There are 4 ways to turn a row about zero (a turn may also mirror it). The second row of each pair is the first, turned, with some noise. The first 40 pairs use one turn. New pairs use 3 turns, one after the other, and a turn may come again.
Known pairs, each followed by its turns in order:
[ -1, -14, -27,  13,   7, -12, -11,  27,   0]
[-14,  11, -28, -13,   8,  14,  20,  21,   3] => Dagas

[ 24,   3,  29,  -5,  33,  -2,  19, -26, -13]
[ -6,  16,   0,  19,   9, -37,   8,  21, -35] => bopak

[ 28,   5,   9,  -4,  13, -12,  -5, -13,  11]
[-10,  -8,  -2,   1,  -5,  -1,   9,  17, -31] => bopak

[ -5,  -8,  -2,  16, -19, -12, -16,  -8,   6]
[-19,  19,  -1,  17,  -1,  10,  -2,   2,   1] => Dagas

[-49,  -5,   9, -10, -20,   1,   3,  -6,  12]
[ 10,  12,   2,  10, -43,  18, -19,  -4,  23] => Dagas

[-12,  39,  27, -35,  -6, -16,  30,  29, -14]
[-20, -12, -44, -37, -19,  34, -19,   2,   6] => Bubas

[ 27,  24, -19,  11,  -1,  20, -12,  -7,  13]
[ 11,  18,   1,  17, -23,  -9,   9, -13, -28] => Bubas

[ 32, -31,   2,   7, -11,  -1,  -6,  26, -25]
[ 35, -25,   2,  27,  -3,  -1,   1, -28, -15] => bopak

[ 16, -22, -16,   0,  18,  19,  17,  22, -28]
[-14,  26,  -3,   0,  40,  14,   9,   3, -21] => Bubas

[-19,  16,   1, -26, -26,   8,   5, -16,   7]
[  8,  -1, -12,   8, -18,  10, -25, -15,  26] => Bubas

[ 22,  -3,  31,   2,   1,  11, -13,  15,   5]
[ 23, -13,  10, -21, -10,   2,  24, -19,   2] => fibik

[  5,  15,  20,  -7,   8,  -1, -28,   7,   1]
[-22, -25,  10,   1,  -4, -14,   9,   5,   4] => Dagas

[-7, 12, 12,  3, -4, -9,  5,  8, 16]
[ -9,   8,   4,   3, -17, -15,  13,   0,   2] => fibik

[-18,  26,  -2,  15, -11,  -3,   8, -23,  21]
[  0,  32,   1,  15, -18, -27, -12,   1,  -6] => fibik

[ 12,   8, -12,  25, -26, -10, -23,   3,   1]
[-29,  12, -10,  21,  22,   3,  -7,   8,   8] => Dagas

[ 14,   9,  34,  -7,  16, -25,   2,  20, -13]
[ -3,  -3,  25, -19, -22,  19,  24,   9,  22] => fibik

[ 14,  -2,  -4, -14,  12,  25,  -7,  -6, -42]
[ -5,  17,  10,  -4,  23,  17, -17, -29, -22] => Bubas

[ 1,  3,  0, 14,  0, 23, 10, 13,  6]
[  0, -16,   6,  -9,  -5, -22,   1,  -9,  14] => bopak

[ -8,  -5,  20,  30,   8,  -8,  13, -12,  -5]
[ -3,  33,   1, -23,   7,  -5,   6,   9,   3] => fibik

[-17,   5,  -1,  20, -14,  23,  -1, -12,   5]
[-23,   3,   1,  -2,  -6,  -6,  -9, -18,  25] => bopak

[-12, -17,  -2,   8,  -6,  20, -16, -24,  18]
[ 15,   9,  28,  17,  -3, -13,   2, -14,  22] => Bubas

[-22,   5,   5,  13,  23,   9,   7,  12,  -8]
[  3,   8,  24,  -9,  19, -17, -10,   0,  11] => bopak

[-13, -27,   9, -13,  -7,  23,   5,  -6, -15]
[ -8, -13,   0, -26,  19,  -2,  -8,  -6, -22] => fibik

[-12,   4, -31,   3,   1,  10, -13,  -4,  28]
[  9,   2,  -8,  36,  13, -19,  -5, -11,  -3] => fibik

[-11,  -9,   7,  -8,   0,  -3,  -9,  27,  12]
[-1,  1,  7,  0, -4, 20,  0, 26,  9] => Bubas

[ 13,  15,  10, -13,  12,   3, -20,  19,  19]
[-10,   4,  11,  -4, -31,  17,   1,  15,  -9] => Bubas

[  6,   4,  -1,  12, -10,   8, -13,  -3,  10]
[-18, -12,   0,  -1,  -9,   5,   3,  -8,   2] => bopak

[ -9, -11,  -2,   9,   2,   6,  -3,  17,   1]
[-10,  -2,  -6,   1,  12,  -1,  15,  -8,   0] => fibik

[  7,  12, -34, -15,  20,  -2,  -3,  21,   6]
[ -4,  29, -11,   7,  -4,  -4, -13,  29, -23] => Bubas

[-19,   1,   1,  -4, -11,   9,  -9,  26,  -3]
[ 10,  -1,   9, -10,   9,   9,  10, -17,  22] => bopak

[ 19,   6,  -6, -10,  -1,   4,   9,  34,  -4]
[  2, -21,  -5, -19,  24,   6,   6,   1,  15] => Dagas

[-17,   8,   3,  24,   8,  19, -22, -26,  22]
[  5,  18,  11,  33, -18, -20,   0,  27,   4] => Dagas

[ -4,  -3, -14,   3,  -4,  10,   0,  11, -29]
[13, -6,  6, 24, 11,  1, -5, -4, 21] => bopak

[ -6, -13,  11, -11,  14,   3,   7, -24,  16]
[  9,  -4,   8, -11,  12, -24, -10,  15,   2] => fibik

[-22,   1,  26, -43,  15,   9,  15,   1,  27]
[ 32, -28,  21,  -4, -38,   7,  13, -15,  12] => Dagas

[ -6,  10,  20, -14,   8, -15,   8,   7,  10]
[  0,  -9,  12,  -9, -13,  -1,  15, -22,  12] => Dagas

[-33,   4, -17,  13, -42, -12, -12,  -7, -16]
[-24,  29, -22,   9, -13,  10, -36,  -5,  17] => Dagas

[ -2,  23,  20, -15, -25,  21,   3,  26, -16]
[ 14,   5,  -1,   3,  -1, -12,  41, -10,  29] => bopak

[-12,  -8, -12,  -5, -26,   8,   8, -12,  10]
[13,  1, -7, 22,  2, -4, -5, -5, 25] => Bubas

[-12,   3,   5,  -3, -15, -12,  11,   6,  38]
[ -8,   0, -11,   9, -18, -35,  16,   7,  -4] => fibik

New pairs. What belongs after each?
[ 21,  24,   2, -16,  -3,   5,  -9, -10,  -4]
[-11, -18,  11,  16, -24,   4,  -2,   5, -11] => bopak bopak Bubas

[-16,  10,  19,   7,   1,  26, -28, -15,  -7]
[-20,  17, -23,  18,  -7, -27,  12,  -5,  -1] => Dagas bopak bopak

[-11,   5,   8,  -3,  21, -40,  10,  20,   6]
[  7, -14,  20,  15,  -7,  27, -28,  -6, -13] => bopak fibik Dagas

[ -4, -26, -15,  10,  23,   9,  -1,  -9,  19]
[ 15,  -4, -30, -12, -13,  -1,  19,  14,   6] => Dagas bopak fibik

[  0,  19,   1,  21, -21,   0,  -5, -15,  10]
[-21,  23,  -2,   4, -22, -14,  15,  10,   5] => Dagas Dagas fibik

[ 36,  17, -16,   1, -13,   3,  -6, -32, -22]
[ 45,  -7,  21, -27,   4, -12,  17, -11,  -7] => Bubas bopak Bubas

[ -8,  -6,   1, -24, -16,  -7,  13,  -4,   1]
[ 11,  -6,  14,  17,  11, -15,   3,   7, -11] => fibik bopak Dagas

[-29,  -4, -12,  12,  17,  -4,  -9, -13,   0]
[ 13, -11,   3,   0,  19,  23,  -6,   9,  17] => Bubas Bubas Bubas

[ 11,  15,   7,  -7,   7, -16, -19,   7,  -6]
[  0,   2,  -6,   8, -21,   6, -21, -10, -17] => Dagas Dagas fibik

[ -2, -30,  25, -27, -37,  29,  -9,  17,  -6]
[-25, -16,  40, -19,  32,   7,  22,   6,  12] => Bubas Dagas Dagas

[  5, -17,  19, -13,   5,  19,  10,   3,  15]
[  2,   0,  21,  -1,  16,  25, -11,  -3,  -4] => bopak Bubas bopak

[ 16,  -1,  18,   7,  17,  -6,  -9,  -5, -14]
[ -9,  10,  22,  11, -14,  -7,  10,  -5, -11] => bopak bopak bopak

[ 13,  -7, -26,   0,  -3, -19, -15, -19,  -9]
[  8, -13,   1,  -8,  10, -36,  10,  15,  11] => Bubas fibik bopak

[ 10, -31,  11, -31,  25,  19,   6,   2,   4]
[ 26,   7, -10,  25,   8,  11, -20,  31,   4] => bopak Dagas bopak

[  6,   0,   0,  -2,  24,   4,  -9,  -2, -11]
[ -5, -10,  21,  -6, -11,  -2, -10,   1,   2] => Bubas fibik Dagas

[ -3,  -7, -32,  10,  12,   9,   0,  -2,  16]
[  8,   5,  -3, -18,   4,  24, -15,  16,  16] => bopak Dagas Dagas

[  9,  -7,  -3,  14,  11,  -4, -22,   0,  13]
[  8,  -9,   7,   3,   4,  31, -12,  -3,  -4] => bopak Dagas Bubas

[-36, -18, -19,   7, -12, -17, -20,  -9, -25]
[  4,  34,  10,  16, -27,   0,  26,   0,  28] => Dagas bopak Bubas

[  4, -36,  -7,   9,   6,  -2,   5,   9,   5]
[-22, -22,   8,  -8, -12,  11,  -9,   3, -10] => Bubas bopak Bubas

[  7, -11,   3,  -7, -26,  -8, -33,  -6, -22]
[-33, -14,   4,  -5,  20, -24,  13,  -4,   8] => bopak Dagas Dagas

[ 28, -23,  28, -39,  -6,  13,   0, -22,  -1]
[ 25,   3,  -8,  14,  -2,   8,  52, -25,   0] => bopak bopak fibik

[ 22, -24,  18, -16,  16,  11,   1,   2,  22]
[ -2, -16,   8,   4,  26,  -8,  16, -31,   0] => bopak fibik fibik

[ 20,   6,   7, -14,  -2,   3,  -4,  12,   9]
[  6, -14,  -5,  -6,  -6,   1,  18,  -8,  -5] => Dagas fibik Dagas

[ 11,   5,   9, -14,  -2,  20,  23, -13,  -9]
[ -6,  14,  14, -25,  16,   0,   3,   6, -15] => Dagas Bubas fibik

[-17,   4, -28,  24,   9,   8,  -3,  20,   8]
[ 30,  11,  -6,  15,  -7, -14,  -2,   7, -32] => bopak fibik bopak

[-24, -13, -26,  18,  24,  -2,  -2,   4,   3]
[-15, -15, -40,   1,  -5,  -4,   7,   9,  -3] => fibik Dagas Bubas

[  1, -20,  -6,   9,  24, -20,   9, -10,  10]
[-22, -12,   5,   7,  22,   5,  12,  10, -18] => bopak Dagas fibik

[  5,   0,  25,  22,  10,   0,  14,   2, -26]
[-11,  24,   2, -19, -22,  15,   1, -10, -18] => bopak bopak fibik

[ -1,   7,  12, -25,  -9,   9,  29, -14,  16]
[ -2,  -4,  34,  18, -11,  19, -15,  11,   2] => Bubas fibik bopak

[  3, -10,  18,  -7,  17, -26, -12,  -2,  -9]
[  8,  20,   4,   3,  13,  21,  13,   6, -23] => bopak Dagas bopak

[-31,   9,  13,  -5,  11, -19,  -5,  30,  13]
[-23,  21, -15,  -4,   6,  11,   1, -10,  35] => bopak Bubas bopak

[  4, -21,   8,   8,   3,   4, -34, -12,  29]
[-16,   2,  25,  31,   2,   9,  12, -26, -15] => Dagas bopak Dagas

[ 9, 14, -8,  8, 11,  9, -3, -7,  4]
[  7,  -3,  10,  -4,  -4, -16, -15,  -2,   2] => Bubas Dagas Bubas

[ -5, -10,   9,  21, -22,  40, -12,  -2,  -1]
[ 21, -12,  43,   3,   0,  15,  13,  16, -10] => bopak fibik bopak

[-6, 12, 14,  1, -1, 15, 13, -5, -5]
[ 14,  -9, -14,  -7,  -4,   4,  10,   9,   4] => bopak fibik Bubas

[-12,  29,  -3,  21,  28,   5, -22,   1,  11]
[ 13,   3,  14,  -5,  36, -22,  -7,  17, -19] => Bubas Dagas fibik

[-27,  -3,  41, -21, -19,  28,  36,  -9, -27]
[ 29,  -4, -22,  57,  -8, -21,  23, -18, -19] => Dagas fibik bopak

[-10, -10,  25,   0,  -8,  13,  -8,  -9,   6]
[-12,  -6, -19,   1,   7,   4, -14, -21,   4] => Dagas fibik Bubas

[  3,  -8, -10,  17,   8,  -5,  33,   7, -19]
[ 24,  -3,  -9,  -1, -28,  15,   8,   8, -12] => fibik Bubas Bubas

[  4,  22,  12,   3, -19,   6, -17,   9,  18]
[ 31,  -5,  -6,  -2, -14,  -1, -10, -12, -14] => bopak Dagas fibik

[-18,  10,   2, -14, -11,  17,   4,  -5,  -4]
[-11, -29,   8,   9,  -5,  -6,  10,  -5,  -6] => bopak bopak fibik

